Each new row is followed by what is left after taking away its nearest point in the smallest flat space through zero that holds the last named rows.

z_451 (4 x 16):
[[ 12 -11   3   5  15 -24   0   4  29  73 -19 -24  42 -23   0  -9]
 [-20  17   6  -2 -18 -58  15   9  51 -12  32 -30  27  13 -11 -37]
 [ 17  23  23 -24  26 -47  -7  58 -16  29   4 -34 -16  22 -22 -51]
 [  5  20  20 -32 -12 -17  10  30   1  12  43  -5  28  36  44  -7]]
New rows:
[ 13 -14   7 -32   7 -27  36 -35   6  14  -2  33  -7  36 -14   8] => [ 13 -16   6 -29  10 -26  34 -36   4  14  -7  33 -12  33 -20   7]
[  7  -8  -4  10   0  -6  -5 -28  40  10 -22  11  10 -30  22  -1] => [ 12   5   5  -5   4  -8  -8  -6  16  -6 -11  12 -13  -9  22 -12]
[ 26   8  13  12 -29 -40   1  45  -3  -7  -8   3  15  15  25 -16] => [ 23  -4   2  27 -28 -21  -2  24  -5 -14 -26  13   7  -2  16  -1]
[  4   1  27   7  18  38 -26 -16   1  -7  57 -26 -48   8   6   3] => [  3  -5  25  14  19  28 -24 -22  20  13  50 -35 -30  -4   3   1]
[ 20 -19  11   9   4  -2   8 -31 -11   1 -31  -2  29  -3  25 -26] => [ 17 -12  13   5   2  -6   8 -24 -17 -18 -23  -2  16   7  20 -34]
[ 21   6  -1  -7  11 -26 -12  13 -15  19  12  -4 -14 -15  -6  -1] => [ 12   3  -7  -1  -1 -18  -7  -4  -5   2  18   4  -8 -17   1  11]

z_159 (4 x 16):
[[-31  13  -5 -16   0   0  14 -32  28  -5   0   3 -17  -2  -1 -23]
 [-16  15  -3  -2   1   6  15  13  28 -12 -36  -5  26 -34 -29   9]
 [ 12  24  15 -42   2  11   3  12  14  18   6 -20  35  10  -8  10]
 [ 38   8   1  -4 -38 -34   3  14 -12  -7 -16  -9 -13  44 -22   4]]
New rows:
[  3 -29 -28   9  23 -26  13  35 -30 -18   8  -2  18 -14 -31  -4] => [ -7 -17 -25 -16  24 -24  18  14 -17 -10  23  -5  11  -1 -24 -18]
[-30  34 -35  32 -26  10   6  25  33 -34  13   0   3  -7  -9 -24] => [-10  29 -27  25 -21  15  -6  33  15 -19  35  -4  10  10   6 -17]
[  3  10 -18  15  26 -23  30 -17 -17  30 -19  17  21  12 -20 -21] => [  5   8 -16  14  31 -19  27 -16 -21  34 -12  17  24  12 -14 -19]
[ 17 -15 -13 -30 -31   6 -17 -25 -35   0 -20  31   9  -6 -21  -8] => [  9 -15 -12 -33 -22  15 -17 -28 -31   3 -16  31  15 -15 -16  -9]

z_706:
[[-30 -56  -8  10 -39  19  -8  32   7 -35 -11 -34  55 -37   0  15]
 [-25 -17   8   0 -73 -11  -2  57 -19 -18   2 -31  42 -26   7  -8]
 [ -2 -29   3   2 -73  -7 -34  17 -20   1  -7 -30  53  15   6 -47]
 [ 14   4  -4  16 -54  -3 -16   0  -6 -50  -7 -55  55 -28  34   9]]
New rows:
[  4  30 -15  31 -33  33  17   2   7 -17  12  30  -7  34 -27 -27] => [  0  24 -18  34 -28  39  21   3  13 -29  10  25  -2  21 -26 -13]
[ 35  19   5 -12  20  25 -22   3  23  -8  13  13  -1 -29  22 -27] => [ 22   7   7 -15  11  25 -20  21  20  -3  14  16   2 -32  15 -31]
[ 28  25  17  11  32  11  28   5  14  33  33   2 -31   9 -34   4] => [ 26   3  13  18   1  17  13   9  13  15  26 -23   6   0 -26  -1]
[-31 -34  10  21  33  31 -25  -8 -14 -30 -13  -7  10  -2 -27  21] => [-17   7  22  15  13   6 -21  -1 -33 -19  -3  -5  -4   9 -16   5]

z_168, 4 rows:
[[-24 -31  38 -16 -46  30  -7  12  17 -17 -22  -8 -34 -51 -49 -30]
 [ 30 -59  36  49 -64  35 -23  22  44 -20  -5 -11 -56 -23 -36 -72]
 [ 41 -24   2  35 -71  12 -21  21 -24 -20 -13 -28 -66 -15 -44  -2]
 [-15 -27  19  32 -16  56 -51  35  21  -6  -4 -50  15 -20 -11  18]]
New rows:
[  1 -29  -7  20   4   8 -10   4  -7  17  11  14  51 -27  -7 -49] => [  6 -16 -19  11  -4  -4  -6   2 -36  15   6  10  40 -27 -15 -26]
[ 15   4 -21  -1  53 -26  -7  -4  14   2   9   9  10 -11 -15 -25] => [ 13   1 -19   1  36 -16 -18   5   3  -3   2  -6   0 -22 -30 -11]
[ -7  11  18  -1   9  11   4   3  -3 -16  -4  -5 -11 -16  19 -10] => [  0  14  12   4   9   7   4   3  -9 -15  -2  -6 -13 -10  22  -5]
[ -8  -2   5  41 -49  13  19   1  35 -39   7  24  -9  23 -15  -9] => [-25  16  -3  22 -31   8  22  -3  20 -34   5  21  10  23  -9  20]

z_807:
[[ 20  14  13   8  24  48 -23  20 -34  13 -23  33 -34 -10   1 -35]
 [ -3   7  26  33  -1  53  38  -9  -7   9 -49   7 -16  27 -24 -49]
 [ 51  27  21 -27 -32  38  25  11 -17  33 -32  23  23 -11 -31  12]
 [ 19   3  26   4 -29  -3  24 -50 -34  24 -24  22   2   5 -31   4]]
New rows:
[  5 -15   2  14 -34  -1   5  -9  24  -5 -11  19  46 -16   7 -21] => [  4 -16  -1  16 -21  -1 -13  -5  15  -7  -6  26  33 -22  16 -27]
[  9 -15   3   6   0   8  13   5  11   0   7 -16   1 -16  29  -4] => [ 13 -15   8   7  -3   6  13  -5   1   5   4  -9  -2 -17  25  -3]
[  1 -38   9  20 -16 -17  39 -13   2 -21  -6  41  10  50   3 -25] => [ 18 -30  -1  -2  -8 -13  14  18   1 -19   7  48  12  30  15 -12]

z_84, 4 rows:
[[ 25  -8 -54 -18   3 -19  10   6  -3 -15  47  -2   6 -32 -32 -36]
 [-23 -13  11  16  11 -38  -7   9 -44 -10 -20   7 -41   2 -28 -11]
 [-22  -9 -53  13  25  15 -29  11  35 -55  -3  16   8  -1 -10   6]
 [ 19  22 -42  -3   5  32  26 -20 -49 -41  18   5 -17  -8   0 -12]]
New rows:
[  1 -28 -28  10  33  16 -13 -21 -29 -11 -24  31   2  -7  24   2] => [ 11 -33 -12   0  22   0 -10 -17 -16  19 -14  23  13 -13  23  -3]
[ 33  -8   0  11   8 -34  16  -6 -13 -23   8  24  34 -12   2  35] => [ 28  -8   8  14   8 -34  13  -6 -12 -21   1  25  32  -8   5  40]
[ 31  11 -23  26  29  18  35   9  -1  34  -7  33 -17  13 -27  -3] => [ 25   7 -16  28  29  15  27  13  14  39 -12  33 -12  16 -25   2]
[-30 -13 -30 -11   4 -13  28 -32  -2  13  11 -20 -27   7  -4  10] => [-33 -13 -25 -10   3  -8  24 -31  11  17   7 -20 -20  11   2  17]

z_232 (4 x 16):
[[ 46 -19 -19  20  11  -4  16  18 -16  19  -8 -38  35 -25   1  -5]
 [  3 -23  23   3 -25   7 -21 -34   1   2  25  -4 -14   6 -11  10]
 [-23   1 -15   8   3  15 -34   8 -30 -30  33 -23 -28   3 -12 -11]
 [ 18  -8   2  -8 -29  -9 -26  -2   7   0  18 -16 -22  -8  57  16]]
New rows:
[  0 -17  -4  29 -11  19   6  16 -32 -20  -3  20  20 -36 -23   1] => [ -4 -10   3  17 -23  12   2  12 -17 -20  -5  33   9 -32   3  10]
[-18  -8  17  16   7 -22   8  36  24  10   4  -7   6   6 -22 -30] => [-14 -12  21  13  -5 -24  -2  31  27  10  12 -11  -3   5  -6 -24]
[ 25  45  -6   6  22 -17   0  13  -9  -3  48 -20   2  38 -39  13] => [ 33  46   3  -3  11 -25   4   7   7   6  41 -10   2  38 -17  23]

z_240 (4 x 16):
[[ -7 -34  10 -16   3   5 -11  -1 -28  13  -4  47  -3 -42  -6 -29]
 [-37 -27  14 -13  -1  12 -25  -9 -13 -31  13 -34  10  25 -24 -32]
 [-15 -28   1   8 -40 -31 -27  20 -41 -20 -11  47 -23   4  19 -49]
 [-22 -10  13  23  15  18 -16   9  30   3   5  27  11 -10   9  22]]
New rows:
[ 15  14   9  20 -10  -1 -37   6  30  -2  10   4 -28   1   2   0] => [ 21  10   9   2  -5   3 -31  -4  18   3  11  -5 -26  -9 -11 -10]
[-12  15  -4 -13   1  -5   7   1  -4 -31  11  -4   6 -33 -32   7] => [-11  19  -6  -2  -6 -12   5   8   0 -33   8   5   2 -28 -22  11]
[ 13  -4  11 -14  -6   3  -1 -23  22   0  31  51  12 -16   7 -51] => [ 18  15   5  -8  -8   0   6 -24  35  -7  33  22  14   7   8 -37]
[ 28  18 -17   3  10   0  -9 -32   3   7  27 -14  -1  43  -3 -30] => [ 21   7 -11  11  15   6 -16 -26   8  15  26  17   0  24   3 -26]
[ 15   1  -4   8  10 -18   3  -3 -12  -3 -11   4   0 -17   2   1] => [  4  -2   0  11  13 -12  -4  -4  -6 -10  -7  -5   5  -8  -1   2]

z_152:
[[ 33  35 -13  22  43  16  -6   5 -30 -30 -30  33  19  15   4  13]
 [ 36   3 -45 -20  35  44  11  39 -32   3 -42 -43  17  -3 -11  40]
 [ 30 -14 -42 -59  30  15  24 -13  -6 -15 -23  -1  29  35   4  34]
 [ 26 -43   3  37  21  28  16   4 -28 -13 -25  16  -5  28  20  30]]
New rows:
[  5  44   8  -5 -21   4  11 -36   7 -19  -9 -28  -8 -28 -11  23] => [  8  22  14   6 -21   8  18 -41   4 -22 -11 -20 -13 -17  -2  30]
[-16 -21 -19 -16 -24 -26  61   2   9 -20  26 -34  11  14  26  42] => [-13  20 -10  19 -13 -27  42  13  -3 -29  21 -18  11  -1  21  29]
[ 24 -23  10  10  -8   5 -45  13  -1 -18   6  18  14 -28   2 -17] => [ 25 -30   0 -11  -8   5 -39  10   3 -16   6  11  19 -23   1 -12]
[  7   7   7  22  10  -6  39  15 -26 -33 -31  36  13  13 -24 -15] => [ -9  -5   5   0 -10 -12  42  17 -10 -15 -18   9   7   1 -31 -20]

z_563, 4 rows:
[[ 25 -19 -17  16 -12  36 -42  13   2 -34   9   2 -30  -4   2  34]
 [-20  48  32 -19  28  15  14  12  30  -3   8  18 -16 -24  24 -10]
 [ 11  -1  17   7  -9  -9 -24  -3 -24 -10   5  29 -18 -37  -5  19]
 [ 33  16 -17  -5  -9  -6  21  18 -47  -3 -29  45 -19   6 -27  48]]
New rows:
[ -3  -5  13  33  -2  -3  14 -19 -21 -21 -29 -20  15   7   4 -34] => [  3   7  15  30   2  11  11  -9 -18 -31 -29  -8   0   1   8 -21]
[-19   3 -32 -16  23 -26   1 -19 -21  15 -27 -13   8  17 -22   7] => [-21   7 -20 -13  27  -8 -21 -15  -6  -1 -13 -10  -9  -3  -8  10]
[ -6  12 -10 -32   5 -15  -6 -15 -12   7  23 -14 -14 -34 -18  28] => [ -7   9 -21 -33   7  -7  -1 -12  -2   8  22 -27  -9 -17 -16  24]
[ 22  25   9  20  13 -16  15 -19  -9  30  25  34  24  -2 -29  -1] => [ 24  16  -2  25  13   9  -1 -13  12  16  33  17  17   8 -20   1]
[  4  26   7  22 -21 -14   0 -32   7 -20  17  10   7  25  -5  15] => [  1  29   8  20 -18 -11   2 -31  12 -20  18   8   7  26  -2  12]
[ 30  15  17   6  13 -24  -5   1  -1  21 -21  26  11 -22 -24  20] => [ 24   4   7   9  16  -5 -13   2  24  15 -13  -1  15  -6 -14   9]

z_577, 4 rows:
[[  1   7  16  -2   1  -8  54   1  -4 -13 -20 -28 -16  20   2  37]
 [  7   2 -19  33 -32 -28  41   5   7 -11 -16  16  -4  13 -25  10]
 [ 12  25  10   0  17 -20  63 -16  11  -8 -14  32 -21 -11 -10  17]
 [ -7  22   6  23  -5 -37 -10  -9   6 -34 -35   9   0 -16  20  35]]
New rows:
[-24  29  28  -8 -11 -17  -9  18 -16  15 -21  13 -12 -24 -20  20] => [-23  18  23 -11 -16  -6  -9  24 -19  25 -10   6 -10 -14 -28   9]
[ 32  -5 -18  16   3 -24  35  -3 -17 -15  11   7  20 -15  -7 -30] => [ 24  -6  -6   6  11 -16  14  -2 -23 -19   9 -16  23 -15  11 -20]
[ -2 -25  18   9 -30  26  10  -8   4  -1   9  -3 -15  -2 -35 -21] => [ -7 -13  29   7 -19  17  -3 -16   5 -14  -3  -2 -16 -15 -17  -6]
[ 32  23 -35  30 -12 -25 -25  17 -32 -32  15  -2  20  24  25  19] => [ 39  26 -24   5  14  -6  -1  10 -32 -15  31   5  10  20  20   8]
[ -6   0  27  35  -5 -23  -3 -30  13 -30  12  -4   3 -20  35  10] => [  0 -14  20  26  -7  -4  11 -23  10 -10  32  -9   2  -6  18 -10]
[ 11  -2  -1   0 -17  21  24 -28  -8 -21   7  -7 -20 -31 -23  -3] => [  6  -5  -1   2 -20  21   2 -26 -10 -24   5 -15 -14 -32 -15  -2]
